There are 11 hidden switches. A switch that is on adds its own fixed numbers to the row, and there is some noise. The rows also spread widely along 12 directions, which tell nothing about the answers.
In the rows, 128 means zero.
Some rows, each with its switches (1 for on, 0 for off) after it:
[150 109  88 144 136  89 110 130 122  94 121 163  94 155 131 146 207 163
 109 155 150  72  76 134  90 119 159]
1 1 0 1 1 0 1 1 0 1 0
[121 119 119 124 127  84 153 152 133 120 109 177 121 124 109 155 197 156
  56 164 134 123  90 140 131 109 122]
1 0 1 1 1 0 0 0 0 1 0
[134 126 169 125 166  50 151 139 112  67  83 177  88 119 128 179 154 142
 101  90 148 126  44 136 157 193 120]
1 1 1 1 1 0 0 1 1 0 1
[156  94 129 132 179 130 128 128 186 101 117 168 116 146 127 148 179 163
 115  72 153 151  79 151 110  82 126]
1 1 1 0 1 0 0 0 1 1 1
[109 134 211 150 127  89 173 107 126 118 152 165  94  86 102 141 144 131
  63  97 138 101  88 147 169 154 133]
1 1 1 0 0 0 1 0 1 0 1
[112 205 106 128 101 109 153 131 129 112 114 159 104 139 162 176 119 142
 116  69 182 153  80 119 144 167 142]
0 0 0 0 0 0 1 0 0 0 1
[143 108 147 135 185  56 153 121 120 127 109 184  58 155 125 134 141 149
 126 110 129  79  55 141 151 166 155]
0 1 1 1 0 0 0 1 0 0 1
[157 103 132 145 152 107  99 157 158  94  76 147 103 122 134 163 199 110
 116  95 128 131 117 126 125 109 133]
0 1 1 0 0 0 0 1 0 0 1
[158 138 119 155 137 129 134 130 143  64 123 105 129 100 155 145 120 147
 118  64 118 189  65 129 116 102  98]
0 0 0 0 0 0 1 0 0 0 0
[119 111 140 126 161 106  89 144 118  98 130 133 121 125 133 127 182  96
 156 125 134  78 127 138 138 181 115]
0 1 0 0 0 0 0 0 0 1 1
[139  59 134 112 142 102 105  87 131 104 113 177 121 176 108 155 161 151
 118 107 147 103 107 144  84 154 141]
1 0 1 0 0 0 1 0 0 1 1
[ 84 117 166 126  73  97 127  81 143 139 187 218 112 129 123 162 194 154
 120 152 165 110 124 144 151 120 110]
0 1 0 0 0 1 0 0 0 1 1
[186 149 156 148 173  86  95 165 166 117 114 149  84 163 135 174 192 124
 118  74 135  59 112 122  83  95 147]
1 1 1 0 1 0 1 1 1 0 1
[117 160  89 105 143  85 148 160 109 123 123 141 126 156 123 151 155 137
 104 146 159 120  82 133 110 153 137]
0 1 0 0 0 1 0 0 0 1 1
[167 110 150 117 178  80 105 130 130 116  86 159  93 187 144 168 137 125
 156  72 138  83 102 118 105 171 137]
1 0 0 1 0 0 0 0 0 1 1
[147  90  75  97 193 125  87 168 133  97  91 111 147 173 112 129 190 112
 138 133 138 105 120 141  76 130 146]
0 1 0 0 0 0 1 0 0 1 1
[155 112 166 156 163  99 113 111 159  54 111 160 102 114 152 153 151 143
 123  52 119 134  64 143 145 135  94]
0 0 0 1 0 1 1 0 1 1 1
[164 136 125 162 136  91 113 151 117 131 114 119  78 140 128 144 183 107
 110 125 139  53 124 114  94 117 178]
1 1 1 0 0 1 1 0 0 0 0
[108 117 162  92 194 103 137 140 139 133 159 164 114 134 121 137 156 140
 151 107 155 119 102 155 155 136 104]
1 1 1 1 0 0 0 0 0 1 0
[144 165 116 134 117 168 124 101 165 161 156 124 118 200 151 149 113 151
 112  57 182 106 139 120  64  95 175]
0 1 0 1 0 0 0 0 0 0 0
[116 140 203 137 148 110 135 128 137  89 128 153 105  89 138 177 142 115
 146  75 144 135 115 122 179 165 103]
0 0 0 1 1 0 0 1 0 1 0
[116  93 151 117 109 132  95  87 122  97 193 124 164 145 100 132 166 137
  81 130 135  97 134 153  64 130 117]
0 1 1 0 0 0 1 0 0 0 1
[143 176 130 148 149 107 122 141 146 103 166 137 108 132 162 138 150 144
 126  91 130  97  77 129 127 127 108]
0 0 0 1 1 0 0 0 0 1 1
[121 129 120 128 127 101 108 118 143 118 189 173 111 141 129 129 209 161
  95 144 150  72  90 156 110 104 124]
1 1 1 1 0 0 1 0 0 1 1
[128 103 156 108 127  67 158 112 125 157  99 200  96 188  94 176 165 143
  84 143 154  88 109 127 112 141 179]
0 1 1 1 1 1 0 0 0 0 1
[132 124 104 112 211 136 140 133 159 111 155 142  88 126 157 121 148 164
 198  72 180 170  55 152 162 106 125]
1 1 1 1 0 0 0 0 0 1 0
[129 174 109 118 116 185 114 148 152 109 166  73 165 143 117 160 180 116
  81 109 178 125 147 120  59  84 167]
0 1 0 1 1 0 1 0 0 1 1

New rows, each followed by its switches (1 for on, 0 for off):
[116  85 144 112 149 114  71 114 118  77 157 143 137 133 129 138 200 120
 134 126 148  85 120 150 111 171 106]
1 1 1 1 0 0 0 0 0 1 1
[113 134 159 151 154  94 148 112 123 136 161 169  80 130 119 108 160 135
 110 133 129  32  92 144 164 168 160]
0 0 0 1 1 0 1 0 0 1 1
[153 189 112 135 122 125 112 156 153  99 125 126 122 143 150 186 157 135
  96  68 163 123 109 114  81 113 130]
1 0 0 0 0 0 1 1 0 1 1
[103 123 173 109  65  80 139  96 116 134 127 195 108 148 112 211 165 139
 110 121 185 140 133 120 122 141 142]
1 1 1 0 0 0 1 0 0 0 0
[136 120 121 137 210 115 111 167 148  95 101 144  80 106 134 120 203 109
 152 107 142  84  95 145 174 138 151]
0 1 0 1 0 1 1 1 0 1 1
[105 127 124 110 153 140 128 113 119  53 153 120 156 111 127 128 148 143
  96  90 158 145  72 158 126 176 118]
0 1 1 1 1 0 1 0 0 0 1
[106 153 118 122 142 110 159 133 134  90 141 150 116  93 145 146 147 154
 108 102 153 185  53 145 172 136 103]
0 0 1 1 0 1 0 0 0 0 1
[137 125 167 150 198  94 185 139 156 169 128 170  42 114 114 120 147 132
 161  94 145 107  85 139 194  99 174]
0 1 1 0 0 1 1 0 0 1 0
[175  93 164 161 106  73 117  83 130 118 103 179  93 192 116 173 153 141
  81  90 130  56 108 118  62 140 178]
0 1 1 0 1 1 1 0 0 0 1
[152 169 132 108 189  85 133 172 148 122 153 129 110 146 148 156 135 138
 166  77 135 155  71 132 126 103  94]
0 1 1 0 0 0 0 0 0 0 1
[134 108 190 128 142 100 123 132 149 141 148 156 125 130 100 142 187 119
  54 125 114  74 139 143 117 104 119]
1 1 1 1 0 0 0 0 0 0 1
[149 154 115 163 152 134 103 137 159 109 160 126 116 130 162 100 167 136
  88  91 116  73  95 144 115 110 120]
0 1 0 1 0 0 0 0 0 0 1
[162 138 108 103 161 103 121 152 152 103  96 148 116 182 142 199 150 152
 154  73 162 169  90 119  88  98 134]
0 0 1 1 1 0 1 0 0 1 0
[128 122 193 106 199 133  91 162 126  90 133  92 149 107 109 141 163  70
 136  78 125  81 161 136 128 178 111]
1 0 1 0 1 0 1 0 0 0 1
[152 126 152 141 219  93 130 152 162 148 119 164  72 144 143 107 146 122
 152  69 118  75  90 147 167 131 132]
0 1 1 0 0 0 0 0 0 0 1
[113 163 199 148 129  76 155 126 141 113 125 195  86  97 137 162 142 127
  93  70 133 103  92 136 189 165 114]
0 1 0 0 0 0 1 1 0 0 1
[144 164 154 143 135 113 143 120 144 122 145 146 103 144 127 156 140 149
  50  70 153  85  91 134  96 126 158]
1 1 1 1 0 0 1 1 0 0 1
[ 83 171 113 115  75 118 152 101 110 141 162 156 123 155 122 161 144 144
  78 130 199 117 113 132 108 166 164]
0 1 1 0 0 1 0 0 0 0 1
[174 128 172 138 136 138 122  91 145 103 161  98 103 163 127 183 123 138
 173  51 178 140 106 103  64  99 173]
1 1 0 0 1 0 1 0 1 0 1
[168 117 131 159 163  81 150 155 111 101 104 107  99 133 108 143 160 133
  81 131 128  92  71 125  83 127 158]
1 1 1 0 1 1 0 0 1 1 0
[130 158 155 147 117  95 137 142 149 135 115 183  78 126 122 186 194 127
  99 107 167  85 121 116 138 124 168]
1 0 1 0 1 0 1 1 0 1 1
[167 108 175 148 165  88  90 117 157 113 134 172 102 171 142 150 160 137
 114  64 116  57 117 144  92 121 114]
0 1 1 1 0 1 1 0 0 1 0
[167 155 209 153 140 117 126 118 142 143 154 104 103 163 126 167 112 100
 115  55 134  69 141 102  85 126 159]
0 1 0 1 0 0 0 0 0 1 1
[122 121 137 122 147 127 145 142 128 113  73 141 110 140 111 171 155 106
 123  86 181 132 125 122 133 163 184]
0 1 1 0 1 0 1 0 0 1 0
[107 141 148 113 166  93 152 166 107 107 138 127 106  84 116 145 181 108
 145 141 156 132  90 132 178 158 129]
1 1 1 0 1 0 0 0 0 0 1
[122 200 138 140 131 132 132 163 150 147 188 105 127 111 145 134 140 124
 114 111 128 122 129 127 129  85  97]
0 0 0 0 0 0 0 0 0 0 0
[142 113 130 121 183  80  92 148 128  98 111 159  91 148 146 132 187 116
 166 114 127  74  96 140 148 156 126]
0 1 0 1 0 0 1 0 0 0 1
[106 129  87 110 126  80 125 142  97  85 125 154  87 115 133 164 208 139
 163 164 182 139  65 131 157 160 147]
1 0 1 1 0 0 1 0 0 1 1
[118 144 125 122 165 119 171 145 170 179 124 174  84 143 110 141 154 146
 116 122 155 121 110 134 154  93 164]
0 0 0 0 0 0 0 1 0 1 1
[126 140 162 132 156 150 171 123 147 115 177 108 123  99 109 137 149 140
  95  93 164 146  87 135 131 104 151]
1 1 1 1 1 0 0 0 0 1 1
[153 102 133 140 198  48 132 145 122  79  83 189  68 120 137 139 175 140
 145 103 127  88  43 145 164 174 127]
1 1 0 0 0 1 1 1 0 1 1
[ 97 121 160 113 136 109 123 107 115 101 124 160  97 121 125 172 157 116
 159 111 178 119 118 126 163 192 142]
0 0 0 1 0 1 0 1 0 1 1
[127 110 151 112 168 111 157 148 132  99  86 144 111 105 114 170 155 121
 156  99 157 171 101 124 163 139 135]
1 0 0 0 1 0 1 0 0 1 0
[107 145  96 120 143 135 106 117 124  77 171 131 127 125 141 128 160 149
 126  98 172 124  81 154 115 159 126]
0 1 1 0 0 0 1 1 0 0 1
[166 128 112 119 158 138 131 156 138  99 125  71 143 150 102 166 158 121
 111 101 151 157 104 116  53  87 169]
0 1 1 0 1 0 1 0 0 1 1
[113 121 112 109 200 120  89 164 158 109 120 169 113 135 137 128 200 129
 150 106 158  91 121 167 147 137 105]
1 0 1 0 0 1 1 0 1 1 0
[ 83 141 168  92 125 116 142 162 117 119  71 139 154 132  97 190 154  84
  87 115 176 142 164 127 138 190 129]
0 1 0 0 0 0 0 0 1 1 0
[166 144 114 139 158 112 155 126 113 103 129  81  93 144 120 153 103 142
 129  83 146 145  62 113  81 128 178]
0 0 1 0 0 0 1 1 0 0 1
[129 139 136 115 133 115 145 126 117  64 105 122 146 128 123 171 131 134
  74  80 149 162  78 130 112 169 131]
0 0 1 1 1 0 1 0 0 0 1
[176 134 108 163 162  97  95 140 107  29 128  87 110 125 147 150 161 150
 106  94 129  99  48 132  65 149 120]
1 0 1 1 1 0 1 1 1 1 0
[188 146 162 140 174  81 152 173 157 155  87 135  88 170 122 182 140 123
 118  95 112 105 115  99  99  73 152]
0 0 0 1 1 1 0 0 0 1 0
[168  98 193 141 179 116 115 118 166 126 116 147  99 158 116 161 144 113
 146  48 124  91 133 122 109 121 150]
0 0 1 0 1 0 1 0 0 1 1
[138 104 127 119 126 113 129  79 127  93 140 144 131 183 120 149 116 168
 104  88 155 134  77 143  66 144 138]
0 1 0 0 0 0 1 0 1 0 1
[120 174 154 127 187  84 142 181 149 133 116 170 108 120 125 135 168 112
 100 105 120  65 110 143 171 153 115]
0 0 0 0 1 1 1 0 0 1 1
[114 102 165 107 126  68 170 135 114 155 126 164 105 142  77 164 176 143
  70 182 144 119 107 136 121 105 146]
1 1 1 1 0 0 0 0 1 0 0
[165 100 145 160 132  84 117 104 102  66  88 122  98 139 144 159 123 118
 122  67 132 123  72 115 102 193 145]
0 1 1 0 0 0 0 0 0 0 1
[179  83 135 138 160 105 114 171 139 111  52 115 112 139  98 163 202  89
  98 124 121  98 136 112  90 100 175]
1 1 0 0 0 0 1 0 0 1 1
[153 140 204 179 134  98 172 127 162 144 150 152  66  96 118 159 157 129
 124  83 130 122 101 117 161  68 155]
0 1 1 0 1 0 1 0 0 1 0
[152 135 147 134 135 111 111 157 118 114 116  88 123 140 111 175 169  83
 118 113 145 107 142 106  81 133 160]
0 1 1 0 0 1 0 0 0 1 1
[153 127 143  93 162  77 138 191 128 105  58 132 118 154  99 213 191 100
 121 117 153 151 111 107 109 118 161]
0 1 1 1 1 0 1 0 0 1 1
[134 184 110 113 126 109 130 152 165 160 130 175  86 166 146 184 183 146
 122  97 183 120 114 120 123  80 160]
1 0 1 1 0 0 1 0 0 0 1
[134 114 135 148  98  93 144  99 116 131 139 167  76 138 117 156 177 154
 107 148 155  92  96 121 120 116 179]
1 0 1 1 1 0 1 0 0 0 0
[139 125 195 117 179 140 133 122 150 128 161 105 117 135 107 155 127 112
 138  76 148 116 133 123 113 121 144]
0 1 0 1 0 0 0 1 0 1 1
[127 127 125 105 195  97 135 172 160 157 120 173 105 155 111 134 181 134
 122 132 136  91 114 147 138 110 130]
0 1 0 0 0 0 0 1 0 1 1
[149 106 178 109 166 117  84 124 155  76 155 142 117 122 143 186 176 136
 181  62 155 157 116 135 118  96  88]
1 1 1 1 0 0 1 1 0 0 0
[164  95  85 107 166 142 132 141 156 108 113 114 140 174 103 152 170 150
 126 118 153 163  95 129  60  66 168]
0 1 0 0 1 0 1 0 0 1 1
[168 146 140 142 159 111 117 174 162 104 138 113 112 124 120 158 211 128
  86 114 130 109  98 129  96  53 138]
1 1 1 1 1 0 1 0 1 0 1
[ 91 128 152  94 182 134 132 155 159 121 115 171  99  98 120 158 204 106
 173 108 179 147 133 141 213 128 143]
0 0 1 1 1 1 1 0 0 0 1
[151 102 146 123 122  83 127 127 133 147  89 181 101 185 103 174 184 129
  96 132 148  68 133 117  90 125 183]
1 1 0 0 1 0 1 0 0 0 1
[143  99 179 151 134 116  95 130 172 140 162 157 110 115 116 138 217 112
 107 130 108  87 155 139 125  59 114]
0 1 1 0 0 1 0 0 0 0 1
[131 163 179 103 182  97 175 144 147 136 180 141 126 131 116 156 109 160
 117  68 144 155  76 147 126 100  94]
1 1 1 0 0 0 1 0 0 1 0
[142  93 148 127 140 133  98 130 158  98  99 132 129 143 110 164 188 109
 106  92 147 133 139 135  96 106 146]
0 1 1 0 0 0 1 0 1 0 1
[144 162 166 168 162 145 157 134 161 164 151 111 100 125 126 107 114 122
  63  72 116  77 125 133 129 102 153]
0 0 1 1 0 0 0 0 0 0 0
[178 121 144 145 140 113 120 170 178 123  97 132 119 147 111 174 213 128
  47 118 123 113 122 121  73  39 149]
1 1 1 1 1 0 0 0 1 0 1
[141 132 188 128 176 129 134 170 152 104 122 103 127  95 102 174 170  91
 117  85 138 142 135 121 132 114 133]
0 1 1 0 1 0 0 1 0 1 1
